The first 10 rows are patterns. Each new row is the sum of 3 different patterns, raised or lowered, with some noise. Before adding, each is slid sideways (what falls off one end comes back at the other) and multiplied by a number that may be negative. Names go in the order of the patterns.
(in the rows, 128 means zero)
Known rows, each followed by the names of its patterns:
[129 118 117 118 120 133 132 167 115 125 148 134 129  96 139 108 120  96
 100 112 152 124 127 155 158 129 129 113 110 138 166 125 124 114 127 144
 136 163 113  90  98 161 109 115] : K79
[116 131  92 128 137 110 116 139 143 123 154 122 144 159 109 108 126 113
 113 132 161  85 130 118 139 123 164 107 131  93 123 118 138 103 107 135
 114 119 162 124 137 117 122 162] : K537
[109 127 111 140 123 139 118 120 134 139 135 136 155 155 175 130 130 162
 107 152 120 123 109 115  83 108 120  96 106  95 139 117 139 100 126 144
 137 108 104 147 111  83 118 137] : K748
[139 142 119 128  97 129 150 129 128 116  79 131 141 135 146 127 126 194
 115 117 119 118 110 104 101 118 151 130 145 118 142 113 137 123 139 177
 127 177  89 120 134 127 123 101] : K39
[102  89 172  99  70 128 148 116 111 148 125 152 100 132 113 106 162 174
 125 139 139 109 113 106 145 115 121 105 123  82 115 126 106 140 103 113
 115  76 130 156 132 127  91 117] : K815
[123 149 118 113 125 103 100 146 134 128  91 142 113 148 122  82 141 120
 108 138 152 116 131 125 119 122 109 133 146 138 125 119 145 130 129 133
 135  97 149 125 133  83 122 131] : K553
[129 105 112 133 146 143  83 109 103 113  94  99 123 109 113 126 124 130
 118 157 186 117 123 124 128 144 141 107 133 144 113 133 119 122 106 136
 135 124 154 141 117 113 127 120] : K382
[114 121 137 156  94 158 139 162 133 134 150 110 122 126 129 154 123 153
 130  88 106 121 140 152 153 103 131 136 155 135 142 116 133 133 128  91
 139 112 132 140  91 139 135  93] : K228
[145 155 118 100 102 140 116 123 139 140  87 148 146 125 136 123 138 146
 152 107 161 129 146  75 127  99 120 111 112 124 104 113 118  90  72 163
 153 106 115 147 123 118 107 121] : K477
[136 139 143 140 143 134 107  94 120 116 140 133 141 121 144 144 140 115
 170 145 141 122 132  90 143 142 149 145  93 133 114 121 170 136  87 146
 125 134 130 139 142 136 142 102] : K390

New rows. What belongs after each?
[167 175 170 173 210 161 168 180 185 123 131 190 161  99 173 156 168 149
 134 114 167 160 165 130 146 155 155 160 199 125 135 121 126 188 154 151
 148 138 144 192 126 176 138 206] : K382 K477 K390
[102 128 110  81  83  52 153  69 100  83  32  78 183  81 110 119 128 109
  87  82  57 139 137  83  81  84  94 111 144 169 104  91  55 123  73  92
  83  81  97  88  57  88 100 145] : K79 K537 K390
[146 161 101 133 186 143  96 132 146 123 131 132 110 144 148 118 152 164
 126  91 107  81 107  94 103 165 128 150 124 136 148 178 165 145 128 163
 137 136 135 138 138 144 142 116] : K79 K748 K553
[135 131 106  83 141 115 126 126 109 107 142 126 139  97 148 124 124 140
 114 125 125  79 158 108 120 128 107 137 126 168 133 147 146 165 116 110
 165 117 146 118 108 125 131  97] : K537 K748 K815
[120 152 119  93 156 123 135 122 121 100 152 149 159 130 165 117 126 143
 167 155 116 147 166 148 137 119  93 174  81 127  76 137 133 141 152 149
 136 126 143 144 111 169 201 124] : K382 K228 K477
[140 197 148 144 141 133 217 123 146 148 101 149 150 140 136 132 112 106
 133 102 120 163 159 135 133 102 117 165 161 147 116 159 117 119 125 151
 121 156 118 169 111 132 152 135] : K748 K228 K390
[118 171 130 136 155 104 133 139 182 158 112 106  97 110 137  93 163 173
  50 158 141 165 106 163 130 158 187 105 179 160 156 108 124  84 154 127
 110 147 148 145  88 151 178 133] : K748 K815 K553
[ 98  77 111 128 123 149 114 141 125 112  98 130 103 126  77 116  77 113
 121 105 146 133 107 123  93  93 168 124 121 126 157 139 134 100 122 102
 121  79 124 128  91 111 112 110] : K748 K553 K228
[137 170 111 126 148 113 138 157 158 147 174 148 154 146 112 187 172 141
  91 153 120 139  81 124 114 106  90 110  79  72 163 153 128 120 146 153
 150 117 150 158 168 125 122  90] : K815 K382 K477
[148 169 177 139 144 173 122 146 107 139 209 115 134 113 154 126 119 191
 186 180 160 105 151 119 165 201 155 139 149  83 116 163 114 149 168 139
 134 154 148 194 153 180 147 119] : K39 K228 K390
[101  98 115 138 114  86 143 118  88  94 102 111  98 142 148 134 153 119
 107  96 100 111 102  89  81  79 122 116  95  88 117  88  54  50 112 136
 100 101 130  70 115 177 123 119] : K553 K382 K390
[107 153 105 154 113 104 142  90 181 157 116 113 157 148 104 123 152 134
 159 119 121 134 147 133 171 137 130 132 141 143 154 107 168 150 161 134
 155 156 162 136 122 122 102 137] : K748 K39 K553
[121  81 165 109 124 151  69 102 106  99 121 143 107 110 102 150 102 138
  86 149 161 104 132 108 102 105 134 151 118  94 111 152 129 101 119 138
  74 110 141 105 101 116 151  76] : K39 K815 K553
[129 155 177 181 132 144 162 179 189 165 185 151 175 181 223 143 145 139
 164 133 200 161 185 155 188 209 145 138 154 112 194 180 199 190 148 202
 166 218 175 181 185 169 171 114] : K537 K815 K382
[164 153 159 168 137 155 204 170 157 113 154 156 134 122 163 179 152 113
 176 149 194 159 111 197 146 137 135 198 144 139 149 153 165 133 169 154
 186 158 137 148 186 148 167 170] : K537 K553 K477
[141 139 129 120 142 172 123 155 152 111 123 162 122 171 136 113 156 161
 166 138 138 120 117 231 129 128 143 121  71 191 132 145 157 146 145 154
 144 126 155 159  68 140 131 149] : K537 K553 K390
[152 146 158 112 144 151 141 128 140 140 139 113 125 149 154 131 127 116
 187 165 183 134 191 180 152 149 137 119 141 141 145 112  59 160 130 135
 176 143  99 167 125 120 155 157] : K79 K382 K390
[111 121 109 124 192 164 137 138  80  95 165 141 111 139 130 115 118 121
 136 207 137 135 131 119 115  80 210 159  87 150 167 147 119 197 128 173
 139 150  83 113 159 185 147 220] : K537 K815 K390
[ 78  82 145  91 101 113 109 108 118  86  96  99 131  75  75 108 101 113
  73  84  66  83  51  51  74 129  77  83 139 124  90  94 120 130 107 130
 106 100 111 112 100 121 157  83] : K79 K748 K382
[139 124 130 145 142 113 111 107 135 108 103  87 132 142 155  91 100  90
 106 103  88 139 117  97 106 148 116 129 148 157 120 113 112 125 163 131
 106 124 132 105 121 131 145 116] : K553 K382 K390
[ 98  68  78 125  64 130  44  65 111  97  85 105 138 107 161  79 117 139
  58 109 118  80  80 102  97  38  85  81  91  73 127  71  83  44  93  86
 120  52  58 109  49  67 141 102] : K537 K748 K815
[ 98  86 119 108  72 117 148  94 116 106  88 119  51  79 126 130 115  79
  57 132  75  82  42 124  96  80 111 105  73 105  98 146  82  67 138 109
 108 126  71  46 143  87  97  69] : K382 K228 K390
[130 218 127 128 161 163 182 150 186 185 189  82 121 169 165 165 162 158
 181 178 124 122 139 189 169 133 122 158  99 131 195  90 144 141 108 135
 104 137 158 147 135 133 147 188] : K815 K228 K477
[129 158 114 127 128 153 174  82 131 108  97  90 100 123 110 127 129 153
 131 123 166 178 119 135 110 124 149 159  74 156 128 114 132 141 112 104
 104 121 129 145 125  95 145 119] : K537 K382 K477
[121 147 122 162  83  77 100 122 101  88 115 108  94 101  72 101 105 132
 101  84  97 104 122  99 136 103 124 145  88 107 127 115  91 113 102 115
 127  95 107 117 150  89 121 118] : K79 K748 K39
[147 161 166 131 169 136 185 172 139 141 175 147 168 141 175 155 175 132
  91 172 175 172 168 176 173 200 132 140 190 137 185 160 161 139 146 121
 109 162 141 152 120 173 122 188] : K748 K382 K390
[116  86 165 140 183 128 142 183  75 123 173 166 100 142 130 123 127 122
 171 154 164 177 106 101 155 157 157 147 147 197  76 158 130 160 125 198
 103 114 138  89 169 122 171 183] : K748 K815 K390
[159 147 143  67 154  72 191 131 113 105 149 180  96 141 167 134 149 122
 115 162 126 150 152 134 114 102 132 114  99  50 135  99 134 153 122 189
 126 154 108 137 147 207 137 161] : K748 K39 K815
[101  99 115  69 100 141 113 160 123 124 146  82 101 102 108 115  72  98
  99 110 105 133 106 154 125 100  97  98 119  94 107 172  83 127  92  96
 133 110  77  91  80 102  87 134] : K537 K382 K228
[ 90 106 118  97  85  83 100  99  93 119 133 113 101 103  93 114 120 125
 108  80 104 123 126  65  90  77 135 130 108 118 130  81  86 134 122 105
  76 121  99 106  38  70 125 104] : K553 K382 K390
[142 165  98 113 138 151 137 131 123 118 110 144 106 122 123 118 131 114
  87 122 163 160 151 144 134 182 147 125 125 151 142 140  89  93 182 118
 128 103 143 125 126 131 132 177] : K39 K228 K477
[140 133 123 147 151 128 111 140 103 154 163 143 141 144 148 129 121 178
 114 118  90  65 128 122 102 105 125  82 133  77 161 112 165 142 141 157
 121 152 135 104 153 185 115  99] : K39 K382 K477
[139 172 103 118 111 111 155 150 145 117  55 105 155 139 134 175 132 142
 158 150 149 161 187 125 144 154  96 140 129 175 115 108 138 104 107 200
 136 109 162 160 131 143 133 125] : K79 K748 K390
[115 165 134 129  94 107 126 114 163 163 123 134 164  79 110  90 134 109
  83  96 117  76 104 125 103 155  75 132 115 103 152 149 162  93  83 115
 100 102 143 117  82  97 126  93] : K39 K815 K228
[115 116 116 134 129  81 111 130 134 151 138 114 141 124 139 133 129 142
 136 157  89  89 149 118 139 123 109  90 108  88  94 130 101 119 102 146
 116 126 100 123 127 136 115 109] : K748 K382 K390
[ 84 122 123 110 128 116 107 103 122  87 109 111 108 150 118 113 137 131
 105  85 149 114 114 100 105  72 104 112 135 108  95  96 124 136 109 111
 120 111 109 101 122 105  75 109] : K537 K39 K382
[123 117 139 111  90 113 168  92 106 127 130 124 155 144 109  94 121 130
 130 111 121 119 126 127 170 150 147  92 107 184 153 136 116 136 157 143
 119 151 152 118 129 135 117 114] : K537 K553 K382
[111 155 150 109 107  85 139 146 102 156 137  96 159 107 102 152  88 128
 114 137 140 143 159 126 132 150 124 141 120 157 149  70 141  89 139 164
 143  76 109 144 169 126 129  88] : K79 K39 K228
[140 148 117 158 161 155 166 128 195 185 135 115 163 180 158 182 136 186
 130 200 218 156 128 148 165 200 160 161 205 118 200 127 158 111 133 140
 116 156 126 139 158 136 140 159] : K815 K228 K477
[106 116 120 166 149  66 133 125 149  38 120 127 110  88 119 114 111  88
 126  99  70 155 135  88 108 136  82  88  65 103 135 111 123  61 105 137
 121 137 172 141  79 164 149 144] : K748 K382 K477
[111 117  94 123 123 114 146 141 128 137 110 125 170 132 145 124 119 131
 136 123 130 115 142 192 109 136 128 127 126 110 106 127 166 161 167 152
 169 147 152 136 148 165 135 174] : K39 K382 K228
[183  92 126 134 163 152 111 158 174 114 132 130 122 141 149 122 122  90
 121 128 179 127 142 119 241 144 148 140 129 136 125 128 137 174 181 199
 112 128 152 174 111 145 192 150] : K537 K39 K477
[128  88 162 138 153 129 139  80 153 120 158 113 133 132 158 149 100 154
 121 117 141 120 136 135 107 135 101 132 130 134 142 124 106 104 146 125
 120 111  91 136 146 138 100 142] : K537 K39 K382
[147 142 131 110 143 126 157 131 149 108 139 130 126 123 152 143 157 138
 111 113 134 120 109 147 158  89 109 157 124 134 154  99 123 115  98 169
 143 137 146  91 102 152 103 132] : K815 K553 K390
[156 100 128 177 159 185 174 135 177 184 164 132 185 186 172 172 189 202
 134 137 153 145 106 178 178 192 177 160 144 219 155 157 181 179 170 138
 155 216 161 159 189 141 177 131] : K39 K382 K477
[126 125  66 134 199 123 124 103  83 122 159 171  93  96  96 154  84 127
  91  94 116  86 111 111  99 127 146  66 137 101 201  90 151 108 108 107
 104 126 174 142 135 189 114 123] : K79 K553 K477
[124 119  88 108 164 143 144 135 130 170 118 123 165 137 129 125 125 111
  48 123  99 106 114  94 132 136 108  95 109 130 114 114 166 132 113 104
 101  81 135 125 107 102 106 111] : K382 K228 K477
[120  78 133  87 114 154  94  81 109  82  93 129 140  54  84 130 123 124
 149  87 132  71 105 111 129  80  87 119  73  62 139 108 127 100  91 130
 116 108  64 118 116  80 108 131] : K537 K553 K382
[135 131 174 131 117 180 120 106 129 154 122 137  86 135 115 121 145 149
 165 137 129 130 110 128 161 136 122 128 132 121  55 156  97 126 157 137
 120 128 145 107 155 132 139 119] : K39 K815 K553
[121  91 125  95  79 165  96  91 102 122 101 107 151 139 146  80 133  90
  93 162 115 122 132 138  96 121 110 143 124 102  96 107  89  94 113 109
 135  89  59 108  12 161 151 132] : K537 K39 K815
[158 104 177 168 128 153 173 131 147 153 188 180 138 172 120 186 158 125
 158 173 129 144 166 142 122 146 116 177 191 134 160 150 149 134 211 124
 171 154 157 137 170 143 178 151] : K79 K537 K553
[121  96 110 123 129 112 114 121  96 137 110 119  89 106 114 165  77 117
 105 110 123 141  78 117 108 134 149 103 137 135 103 100 164 110  96 117
 152  99  93 106  83 126  80 112] : K39 K815 K390
[ 42 124 128 100 116  91 106  50 153 133 111  49 117  73 112 113 144 121
 105  95 123 106 105 136 104  70 114 106 116 125  83 156 114 127  84  96
 135 100  86 106  82 102 145  81] : K79 K537 K815
[107 109 137 105 114  67  81 119  74 124  55  69 108 103  87 126 100  90
 105 116  80 153 126  50  99 128  85  89 125  73 104 112  96  79 100 121
 150 114 101  81  92 136 145 114] : K553 K382 K477
[150 149 171 154 150 186 166 150 165 161 141 147 172 144 126 125 142 165
 162 169 141 128 128 163 172 189 152 132 156 146 172 167 127 195 155 138
 180 169 150 125 171 146 149 144] : K79 K553 K382
[103 105 121 138  97 100 128 156 168 105  83 127  87 137 172 136  96 108
  55  97  99  37  98  87 121 127 103 103 126 140  94 131  69 125  71  82
 129 121 102  74  68  72 182 115] : K748 K39 K390
[129 120 147 106 159 140 132 136 117 105 118 123 159 113  97 152 148 147
 132 128 163 159 143 121 161 135 176 137 153 162  75 123 117 140 130 120
 126 119 133 114 131  81 180 128] : K537 K748 K390
[149 124  87 112 139  72 126 106 165 134 118 143 125 183 132 136 146 140
 121 154 108  89 150 100  82 135 143 156 142 104 106  98 183 138 127 125
 134  88 120 152 144 119 138 113] : K537 K477 K390
[141 189 153 185 146 154 158 154 192 165 145 177 204 126 151 169 156 116
 155 156 170 103 138 133 160 186 174 144 170 146 116 146 179 137 111 165
 131 164 132  90 134 140 130 156] : K39 K553 K477
[157 150 147 179 134 183 142 211 116 136 129 143 106  89 110 178 128  85
 139 141 166 140 120 140  70 149 169 173 170 135 121 190 152 108  95  96
 105 108 125 132 150 151 202 125] : K39 K228 K390
[129 111 141  89 163 167 133  45 133  82 114  95  43  95 110 117 127 106
  61 169 134  68 127 120  88 103 104 102 133 133  68  94  56 138 114 109
 133 135 110 123 101  93 114 127] : K39 K477 K390
[158 185 141 119 119  95 119 117  90 143 142 141 114 128 155 169 161  99
 127 124 134 113 129 141 146 134  76 115  68 175 151 149 148 154 131 134
 125 147 130 152 134 134 122 115] : K39 K477 K390
[135 152 171 167 142 123 120 144 190 155 156 133 190 139 141 184 131 131
 164 127 170 157 123 110 155 153 129 139 193 151 214 139 167 194 137 150
 153 153 188 194 117 148 170 142] : K537 K553 K477
[ 98 119 108 172 101  96 114  92 185 119 126 145 125 146 122 113 144 136
 155 128 112 105 117 125 158 107 126 120 110 134 164  64 140 125 160 142
 154 148 130 137 121 135 137 170] : K79 K39 K553
[109  91  83 146  72  72  92  93  91 145 102 102  48  84  81 105  76  92
 120  65 105 130  72 107  76 106 146 109  82  94 107 125  37 110  99 114
  78 115  67 107 128  86  62  37] : K537 K477 K390
[153 127  82  73 122  52  97 109 148 101  98  74 152 106  84 116 152  60
  90 108 121 125  80  86 110 134  96 129 134 119  71  80  98  96 128  92
  48 108 115 110 118 101  90 104] : K537 K382 K228
[168 139 158 119 140 173 162 160 163 158 148 207 157 145 185 182 158 145
 196 163 122 161 162 154 173 157 141 167 168 188 157 174 144 134 179 195
 159 156 196 191 169 171 153 143] : K382 K477 K390
[120  73 106 133 125  75 107 101 110 123 131  87 129 148  82 114 127 108
  98 106 141  77  38  94  99 130  87 137  93 175 112 145  96 153 159 156
 120 133  87 140 151 100 125  84] : K815 K477 K390
[137 125  94 131  96 133 133 169  95 154 117 175 114 131 117 124 122 123
 111 142 129 139 129 108 150 120 134  99 128 140 137 116 148 121 141 147
 127 160 118 137 157 113 120 117] : K537 K553 K228
[132 125 142 113 155 150 146 166 128 108 124 112 202 119 121 159 156 176
 130 144 152 120 124 127 150 114  63 159 135 154 114  61 125 136 120 129
 172 114 152 145 152 111 139 150] : K553 K382 K390
